The rows are grouped in 4 different ways at once. Each group adds its own fixed numbers to the row, and there is some noise. The rows also spread widely along 15 directions, which tell nothing about the answers.
Some rows, each with its group in each grouping after it:
[ 10  -8  15  -6   6 -10   1 -12  18 -20 -24  10  24  12  29 -25   7  -6
 -17   3 -11  14 -23  18  10  16  -7  -6   2   6   6  -6 -27 -15   2  -2]
J676 J847 W (5)
[-10  25   1   4  14  -8   5  -2 -13  -6   9   9  28  -4  11 -16  -8 -20
  13  17 -22 -11  -3  12  -2   8   1  -8  22  -1   9  -2  10 -21  13  -8]
J787 J495 P (0)
[  2   1 -16   2   1   0  -3  12 -27 -11  -7  -2  18  -3  13   5 -16  15
   6  -5 -22  11 -27  25   0   0   1 -27   2  -6  17   6 -13 -12  -4  -5]
J814 J610 L (3)
[  4  -2   0  -5  -9   3   4   9  12 -16   0 -17   5  -5   0  -7   1  -3
  -4  27 -14  -2   0   1  11  -5  21   9 -16 -19  -1  14  -2  20 -14   2]
J814 J626 L (4)
[  3   1  -8 -12 -11   5 -16  18 -19   9 -13 -20   9   8   1   3   2   4
  16  10 -25  12  -2   4  11  28  13 -10   3 -15 -10  23 -14  27 -14 -12]
J315 J610 W (2)
[  0  23   0 -31 -13  18  -2   6   5 -15   0   8  27 -27  18  15  -1  -1
   9 -11 -14  28 -31   0   9  -5  -6   5 -18   9  -5  14 -26   1  -3  -8]
J315 J495 P (4)
[  1  10   1  -9   5  17  -1  -2  24 -22  -1  -9  32 -22   7   1 -12  21
  -7 -18  11  11 -24  -6   7 -11  10  -4 -30  -5   7   5 -31   1  12  -5]
J787 J847 W (1)
[  3   6 -11 -13  19   5  -7  12  -9  -9 -17  -1  28 -28   1  45  11  -9
  12  -4 -21  24 -24  -1 -10 -26  10 -14 -20  -6   2   7 -41   9   9 -20]
J676 J626 P (0)
[-24  12  -1 -14  15  -2 -10 -23   8   3 -10   0  21 -10   8 -24  -7  25
   5 -22   2  14   7  -1   1   9  12   9   3   7  18  -4  -5 -11   5   4]
J814 J114 P (1)
[ -3  -1   0 -26 -25   5  12  17  11 -12  21 -10  -6   3 -23  -4  26 -24
   1  32  -8  -3   2  -9   1  -6   8  34 -15   6 -34   7  15  11 -19  -4]
J814 J114 L (2)
[ -9  -2 -15   6   4  -9 -26  23  -4  -2 -11  -1  15 -17   1  13 -24  22
  14 -12   5  17 -34   0   1 -26 -11 -39  -8   3  19  16  -8  -9 -12  13]
J814 J114 P (5)
[-13  -2  19 -24   2   5  15   2   9 -25 -12  22   2  -7  10 -11  20 -13
  -9  10 -15  25  -2   5   0 -15   5  26  -7   8   8  -5  -8   7  -8  -4]
J315 J626 P (3)
[ 30  -6 -11  10 -17  -6  -6  11  21  -3  -7  -5  12   6   5  14  24 -33
   4  36 -23  -8 -38  28  13  -4   0 -11  -9  -3 -15  13 -13   4 -13  -7]
J676 J847 W (4)
[  2  -6  -1  -5  17   7  -4   9 -14  -4   0 -12  15  -5 -11 -15 -16  23
 -14  -3  -9   5   3 -11  -5  -2  18  -1 -11 -32  29  -1 -15  17   1  -1]
J315 J847 P (2)
[-25  10   7  10   4  -2  19   9  -2 -31  18 -13  22  -6   2 -11 -17 -15
   2  29  12 -20  -1  -4   1   7  -2 -10   0   3 -19   6  16 -21   6   2]
J787 J626 L (3)
[-15  10  12 -39 -14  10 -11   3  19  -3 -24   5  -1  16  17 -20  17   4
   0 -17 -22  27   4   3  15  18   8  14   5  20  -2  -1 -10  30 -16  -8]
J787 J610 L (1)
[ -4  -2 -16   1 -10  -8  -1 -11  18  -7  -7 -15  15  -1   7 -24 -15  17
   6  -1  -3  -4 -21  24   8   5  11  -6 -12   4   9   5   9 -31  -5   6]
J814 J610 L (1)
[-12 -18  -4   6  23 -10  -5   1   4   3 -27 -16   3   2 -17   8  10   5
 -14 -16  -4   0   2   5 -12 -21  20  -6 -14   0  17 -12 -16  20  -2 -11]
J315 J626 L (4)
[-27  -9  13   2   4   4  -4  21 -16 -21 -11 -16   7   6  -1   3  -5  12
   1  -5   8  11   1  -3   6   5   8 -15   0   1 -13  16  -7   7  -9 -12]
J315 J610 L (4)
[-27  -3 -12   1  -9 -11 -10  15 -18  -7 -20 -27  -5   8   6  18 -17  -1
  19   5  -1 -10  -3   3   3  27   3 -32   4  19 -20  15  -8   4 -23   1]
J676 J847 W (1)
[-29 -17  18  14   1  -1   2  18 -36 -19   6  -6   0  19 -14 -10   7  22
   3   9   8  12  16   7   8   8  20   0  22  -3 -12  20  15  -8  -9 -17]
J676 J114 L (2)
[ -4  -2   3  15 -41   9  10  21  11 -35  19  24  -3   8   3  -7   6  -4
   0  22   3   2 -35  32  23 -19  -3   2   3  17 -10  23  28 -25 -18  -5]
J315 J114 P (3)
[-10  -8 -23  -8   6  -9   4 -10 -31   8  -4 -29  15 -19 -13  10 -17   4
   5   4   0  -7   4  -8 -15  19   6  -5 -12   2  -9   2 -14  -9  -6   5]
J315 J610 P (5)
[  1 -10   5  22  12  -7  18   9   0 -36  -3 -19  13  21   6 -13 -16 -24
 -11  34 -19 -33   8  13   5  15  21 -17   5 -16  -3   0  -4  -2   8  -8]
J676 J847 P (5)
[-26   6  16 -40 -12  18   3  11  21 -35 -17   1   7   1  16 -23  -8  12
   9 -21 -10  30  -7   0  13   0   9  10 -17  14   4  10  -2  -2  -7  -5]
J315 J610 P (2)
[  4 -11   0 -15 -12  10 -11  49  -5 -15   9   3   6  -5 -25   0   2  21
  -5  -4   4  31 -36  -6  -4 -34  -6 -12 -20 -15   2  20   2   1 -16  -9]
J676 J610 L (0)
[-21   5   4 -16  19 -18   6  -6 -26  -4 -17  13   6  13   9 -29  -6 -10
  -2   0 -27   2   1  18 -18  12  -4  -5  21  10  23 -23   6 -23   1  -1]
J787 J114 W (0)
[-18  16 -15 -41 -15   5  16  -5  -6 -15   9 -14  12 -31   0   3 -19  -7
   9   8  -6   2  -5 -15 -10   2  -2  13 -27  16 -12   3  -2 -10 -10  15]
J787 J626 P (5)
[ -2  -2  -3  -7  11  -9  -4 -14   6  -2  -4  -4  33 -27   8 -32 -19  27
  -5   3  21  17 -24   0  -5   2 -13  -7 -16  -6  21   3  -3 -37   3  21]
J787 J626 P (3)
[-19  24  12 -16  -3  31  -3  17 -10 -14  27  -2  23  -3  -9  -7   1  24
   1 -18   2  19  15 -23  12   4  15  13   4 -10  -5  17  -5  29   3 -15]
J814 J610 L (3)
[-29  17   1  17  30 -16  -5  -3   5 -21 -16  -3  30  -2  27   4 -25 -13
  10  -6  -7 -12 -11   7   2  -2  -6 -38  13  13  13  -8 -13 -14  11   4]
J814 J114 L (4)
[ -5  19   4 -18   4   8   2  14   7 -19  -5   4  37   9   9 -10   0 -17
   2 -16 -16   6 -26   9  -3  11  -8 -18   1  10 -11  -4  -9 -23  22 -25]
J315 J610 P (0)
[-19 -12   3 -21  -1   5   1 -11  -4  -8 -33 -28  -2  13   5  19  23   4
   3 -25 -15  12  12  16   3  14  29   8 -13  25 -23   3 -26  18 -10 -23]
J814 J847 L (4)
[ -7 -35  25   0  32 -21  11  21 -31 -22 -26   2  -4  18  -3 -26   0  -1
 -34  12 -10  10   3   1 -18  -3  -5  -9   5 -14  22 -24 -15   3  -6  -7]
J315 J495 L (2)
[-17  -2 -11   2  -8 -10 -11  55 -16 -12  -6  -9  -3   3  -8   9 -21  -6
  21  17  -9  -1 -40  15  -7 -17 -16 -49  -1   8  -3  15  21 -21 -17  -4]
J787 J495 P (1)
[ 18   1  -8   3 -12  15   6  17  28 -28   7 -19  21  -2  -9  13   7 -14
   5  17 -10 -10 -22   8  13 -15  21  -1 -28  -7 -19  17  -9   3   7 -20]
J676 J495 P (2)
[ -7  23  -9  24  13   0  -3  14 -12  -5  20   6  25   0  -9  13  -1 -20
  14  13 -17 -19 -10   6  -2 -11  11 -18  17  -9   6   6   3   0  13 -15]
J676 J847 W (0)
[ -5   4  14 -26   5  17  13  22   4 -28   1 -10   9  10 -13 -16  10  -3
  -2   5 -28   6   7   2  -4 -10  33  18 -16 -20  -2   4   2  10   8 -25]
J814 J847 P (0)

New rows, each followed by its group in each grouping:
[  5   7  -3 -29 -10  -1  -2  -4  14   1  -7 -20  12   2   5 -14   8 -12
  -1  14 -15  -3   4  -8   3  26   7  12 -10  -1 -17   2 -11  12  -8   0]
J814 J847 P (0)
[-19  -8 -12 -26 -10   0  15  -4   1 -17  -8 -26  -8 -16  -8 -21 -27  19
  -5   5  -9  -2   3  -1  -8  -8  23  17 -37 -11  18   4  10   1 -21  17]
J315 J626 L (4)
[-19  10   4 -24  28   1  -8 -12   8  -1 -34  -7  14 -15   8   6   7  -1
  21 -12 -29  21  12   1  -3  -8  26  12 -10   6  20  -4 -23  19   4  -8]
J787 J495 P (2)
[-24   2  10  -7  -9   9   2  37 -11 -38   5  -6  11  -4   0  11 -13   9
  12  -3   6  18 -22  -2   6 -12  -4 -19  -9  11 -15  21   0 -12  -8 -11]
J676 J495 L (2)
[-12  -2   5  -1  23 -22   2  -3  38 -10  -9  -1  10  11  -5 -18   8 -36
 -23   4   7 -21   1 -20  -9  -9 -19  -3  -3  23   0 -37  -7   8   2  13]
J814 J114 L (2)
[ -6  -3   2  20   4  -4  -7   1  -4 -11 -19   0  18   9  12  18  22  -9
  21  10 -23   9 -10  36  16  -2  23 -14  18  10 -13  21  -7 -11   5 -25]
J814 J114 P (5)
[-39  -3  -1  11  10 -14  15  -9  17 -21  -4 -33   1  22 -11 -20 -10 -14
   0   3  10 -38  29  -3  -3  17  17  -2  -1  23 -16 -13  20  -5   0   3]
J814 J610 L (3)
[-25   8  -5   1  -4  -3 -16  51 -30   0  12 -12   2  14 -20  -4 -13   5
  25  13 -12   2  -8  -4  -3  -1  -1 -29  16  -8  -5  24  30   2 -15  -7]
J676 J495 L (2)
[-12  -2 -10 -29 -13   4  12   3  -5 -16  -4 -15   8 -20  -3  13   0  -8
   5   5  -3   9 -12  -6  -6   2   0   9 -28  16 -19   5 -11  -8 -10  -1]
J315 J626 P (2)
[-10   5 -13 -17   3 -13   2 -24  -2  15 -11 -19  20   2  -6 -19  12 -12
  16  15 -19  -6   9  11  -9  30  18  14   2   7 -10   1   6 -17   4  -5]
J676 J626 W (5)
[  3   7  -4 -37  11  -3  -7  -5  -9  12  -7 -11  27   1   1 -29  -5   5
  -4   2 -17  12   4 -14 -11  30  -1   6   0 -12   3  -3 -14  -2   5   1]
J676 J114 P (5)
[  1   6   4   0  13  -1 -13  40  29 -12  -8  -4  16  19  -7 -16   1 -20
  -4   9 -14  -6 -20  -3   0 -16  -3 -30  -3 -13  10   0   6  10   5  -9]
J676 J626 P (4)
[ 11 -16  -3  -4  -9 -12 -11   3   5  17  -9  -4 -10   9  -9 -26  14   5
 -10  27 -10   3  -4   8   5   6   9  11   1 -13  14   0   4  20 -27  10]
J787 J847 W (1)
[  0  24 -13  16 -13  17  -4 -13  32 -10  13  15  19   4   4  -9   5   2
  18 -11 -24  -8 -13  29  25 -17  34  11   6   6  22  12  14  -3   7 -10]
J676 J847 P (2)
[-23   8  -7 -32  11   6  -4 -11  18   0 -25 -16   3   8  -5 -16  -2  13
   9 -33 -30   6  11   9  -9  -5  34  12 -19   6  23  -7  -3  13  -2  -7]
J676 J847 L (4)
[-13  10 -15  15 -13   6   1  32  27 -24  12  -2   6  10 -19  17   0 -20
  10  -1 -11 -19 -24  10   6 -38  13 -21  -9  17  -5   9  19   5  -2 -12]
J676 J626 L (5)
[  3   6  -4  -1 -16   7  19   9 -18 -26  26   2   7  -1  -2  -8  -6  -4
 -11  23 -15  -9  -9  11   4  -7  11  11  -2 -13   0   5   7  -5  -8  -3]
J814 J114 L (4)
[-10  14  -2 -26 -10   0 -13  -7  12  12  -8 -19  15   1   8 -19   7  -3
  11  18  -6   6  18 -15  13  41   5  12   3   3 -17  15  -5  22 -14   8]
J676 J626 P (3)
[ 16  -4  -3   5  -3  12 -22  42 -14   0   6   9  25  -9 -10  11   5  21
   4  -5  -1  32 -53  14   5 -28 -11 -32  -3 -16  10  24  -8  -8  -4 -14]
J787 J610 P (4)
[-15   4 -14 -16 -11   3 -13   0 -16  19  10 -14  10 -12 -19 -10   5  18
  29  12  -5  16   8  -5   3  10  20  18   1  -7  -3  25  17  -4 -15   2]
J676 J610 P (2)
[  7 -15 -13  -4 -18 -11   1   3 -16 -14 -10 -29  11   1  18  -4 -26   4
 -12  16   4 -10 -24   6   5  36 -15 -26 -11   2 -17   8 -19 -14 -23  16]
J676 J847 L (4)
[ 10 -20   5   5  -3  -2 -11  40 -24 -15  -4 -23   7  12  -3 -14 -21  21
 -16  17   4   7 -16  -4   5  11  -5 -33  -3 -31   0  18  -8   4 -16   1]
J814 J114 P (4)
[  2   2   9  -4   0   1  14  21  -6 -35  15   8  19   0   5  -4  -9 -26
 -22  18   7  -3 -20 -20  -1   4 -28 -13  -1   3 -10 -12 -20   0  -1   4]
J676 J610 W (2)
[-29 -12   8   6   2   2  -1  10  18 -15  -2  10 -16  25 -27 -13  12   7
 -17 -33  12  -2   0   3  -5 -33  14   5  -4  29  17 -16  18   5 -13  -6]
J676 J847 P (4)
[-16   4 -10 -19 -15  -2   7  -4 -21  15  13 -20   6 -14 -22   5  23 -10
  22  28  -2   3   0   6  -9   9  12  23  -7  10 -33  19  21 -15 -13  -6]
J787 J626 W (4)
[-31  -1   8   4  -3  -2   0  30 -26 -26  -7 -11 -18  28   2 -17 -23  11
   6   4 -27  -8  17  12   7   6  27 -16  17  -9  16  12  19  19 -21  -6]
J814 J847 L (0)
[-21  25  10 -16   4   6 -13  20  26 -10   7   1  30  -5   7 -17 -10  -8
   9  -8   9   5 -24 -12   3  -4 -19 -19  -3  14  -7   5   9 -15   4   4]
J787 J847 P (4)
[ 17  -9   5 -17 -19  19  10  12 -40 -18  21  -1  14  -1  -2  -9  -6  28
 -29  -4  -2  19 -12  -5   5  16   0  10  -5 -16  -4   9 -21   2  -9  -8]
J814 J847 P (5)
[-44   9   1 -12  18   7  -8  20 -16  -7   3 -13   4 -14 -25   9 -14  20
   6 -22  14   9  18 -37 -12 -17  12  -7  -8   3   9   5   1  24  -8   2]
J676 J626 P (4)
[-23  13  14  18  41  -1  -3  22  21 -24  -1   3  31 -17  -7  18   7 -29
  19  23  -4  -2  -9  -1  -4 -47  12 -16  -4  -9   1   9   2  -6  22 -14]
J787 J114 P (4)
[ -9   1 -24   4 -36   0   3   7 -19 -10  15   6  -1  -1  -3  12  -8   4
  -1 -10   6  -2 -38  20   3  -5 -15 -16   0  33  -8   7  11 -23 -25   6]
J676 J626 L (4)
[-12  -4  10   0   0  -1  -1  31   3 -17 -15   7  -7  33   2 -16   5 -13
  -8   2 -29  -3  -7  19   3  -6   4 -14  11   3  11  -6   6  18 -11 -12]
J315 J847 L (3)
[ -3  14   8  -9  16  -2  -7  31  23  -8   4   4  26  20  -6 -23   5 -29
 -15   1  -7  -8 -17 -17  -7  -3 -23 -21   5   2  -3 -18  -1  10   8  -6]
J676 J610 L (4)
[-10  -7   9  15   4  -7  -5  14  23  -3  17   8  15   0 -23 -12  16 -11
 -18   4  31  -4 -24 -10  -3 -23 -20  -3  -2  16  -9  -4  13 -16  -5   2]
J315 J847 P (4)
[-28  19   3 -39  -5   2 -21   9  -8  18  -6  14  10   5   0 -18  12   5
  10 -22  -4  31  -4 -10  -6  18 -21   2  16  27  -5   0   2   3 -12   1]
J315 J114 P (3)
[-17 -13 -11 -12  -9 -13 -19  22 -14   9 -13 -25  -8  20 -17 -15 -16  20
  -2 -10   4   0   1 -13  -5  17  -4 -22   0  10  -4   7   4  12 -26  11]
J676 J114 L (5)
[-11  -2  -4   9   5  -7   0   5 -33  12  15  10  12  -8 -22   4  18   4
   4   9  -7  10  -5  10  -9 -14   6  11  14   3  -1   9  10  -9  -3 -13]
J315 J495 L (5)
[-16  -3  -8 -16  -7   8  -5  22  11  -8  -8 -12  -7   1 -20  15  14   7
  12 -11 -16   9 -12  11  -3 -31  23   2 -20   9  -4   8   4  11 -12 -16]
J814 J847 L (1)
[-17  12  -9 -20  -7  11  10  -5 -65   5  19  21   4 -21  -7  -3  -4  24
  19   4 -32  29   4  16  -8  -5  20  24  16 -10  26  14  10  -8 -12  -4]
J787 J610 W (5)
[ 10 -12  -8   7   1   1   2  25   1  -1  22 -10  10 -11 -36   9   6  -8
 -23  13  16 -12 -23 -17 -15 -29  -8  -3 -24 -10  -9  -3  -4   6  -6  -1]
J315 J847 P (4)
[ 19   0   3  -2  10  -5  -5  37   1  -3  -1  -7  12  10  -1  -2   3 -31
 -20  34 -22 -11 -22  -6  -4  -5 -16 -24   0 -21  -1  -7 -16  28  -7   0]
J787 J847 L (4)
[ -5  11  13  21   2  12 -16  12  30 -12  11  18  28  -5   1 -10  14   8
   5   0  11  14 -21   8  25 -27   8  -4   8  -3  12  19   7   0   4  -9]
J787 J610 P (4)
[-29  -1  16 -25  18  -4  -4  24  14 -23 -21 -28  21 -13  -2  -4 -12  -2
  13   5   7  14  -3 -24  -6   0   1 -13 -26   2 -21  16  -8  -5   3  -6]
J315 J495 P (5)
[-11  13  -7  13  14 -13   7   7 -29  -1  21  32  20 -14 -10   5  12 -27
   8  25 -16   1 -14   8 -15 -21  -9  -2  25   1  13  -6  15 -26   6  -7]
J676 J626 P (0)
[ 17 -24 -18  -2 -19  -3   0  11  -4   0   4 -22 -11   9 -29  -7   0  12
 -22   7   0 -13  -8  -1  -7  -1  16   4 -23 -11   2   0  -2  12 -21   3]
J676 J847 P (0)
[ -6 -16   2  -3  10 -11   6  11 -10 -21 -14 -16   7  -4   2   4  -6  -4
  -1  14  -2   4 -17   4  -7  -3  -2 -13 -14  -1  -2  -1 -15 -12  -8   2]
J814 J847 W (2)
[  0   7 -18  24  -8   9  -9  27   4  -5  25 -18  18  -2 -26   1  -9  14
  15   6   3 -13 -25  10   6 -24  20 -19 -12 -19   3  25  23  -8   0 -10]
J814 J610 W (4)
[-42   7  -8  20  20  -5 -13  25 -14   8  14   3  -7   0 -39   3  -4   6
  16  -1   0  -8  14  -9 -12 -39  14 -10  14   2  27   0  32  23 -11   4]
J787 J610 L (3)
[ -7  -6  11  12  -3   3  21  19 -23 -35  19  17   5   9  -8  25  18 -33
 -22  19   0  -9  -1  -6  -1  -9  -7   0  14  17 -27  -7 -15   9  -2 -16]
J676 J114 P (5)
[ -9   2  -3  20   3  -3  -2  32 -23 -15  16   2  12 -20  -3  33 -10 -19
  10  34   3  -5 -27  -1   1 -24 -13 -29   3  -3  -8  17  -1  -4 -13   4]
J787 J847 P (4)
[-21  21 -32  20 -27   6 -20  19 -16  15  20  -1  -5  -3 -15  22 -12   6
  35   3  -8 -14  -9  11  15  -9  13 -20  19  17   3  24  29  12 -23   2]
J787 J610 P (1)
[-24  14  16 -25 -16  25   7  19 -39 -17  23  20   1   3  -7 -17  -1  26
  -4 -16  -8  29   3  -3   2   0   9  21  11  -4   5  14   9   9 -11 -14]
J315 J114 W (4)
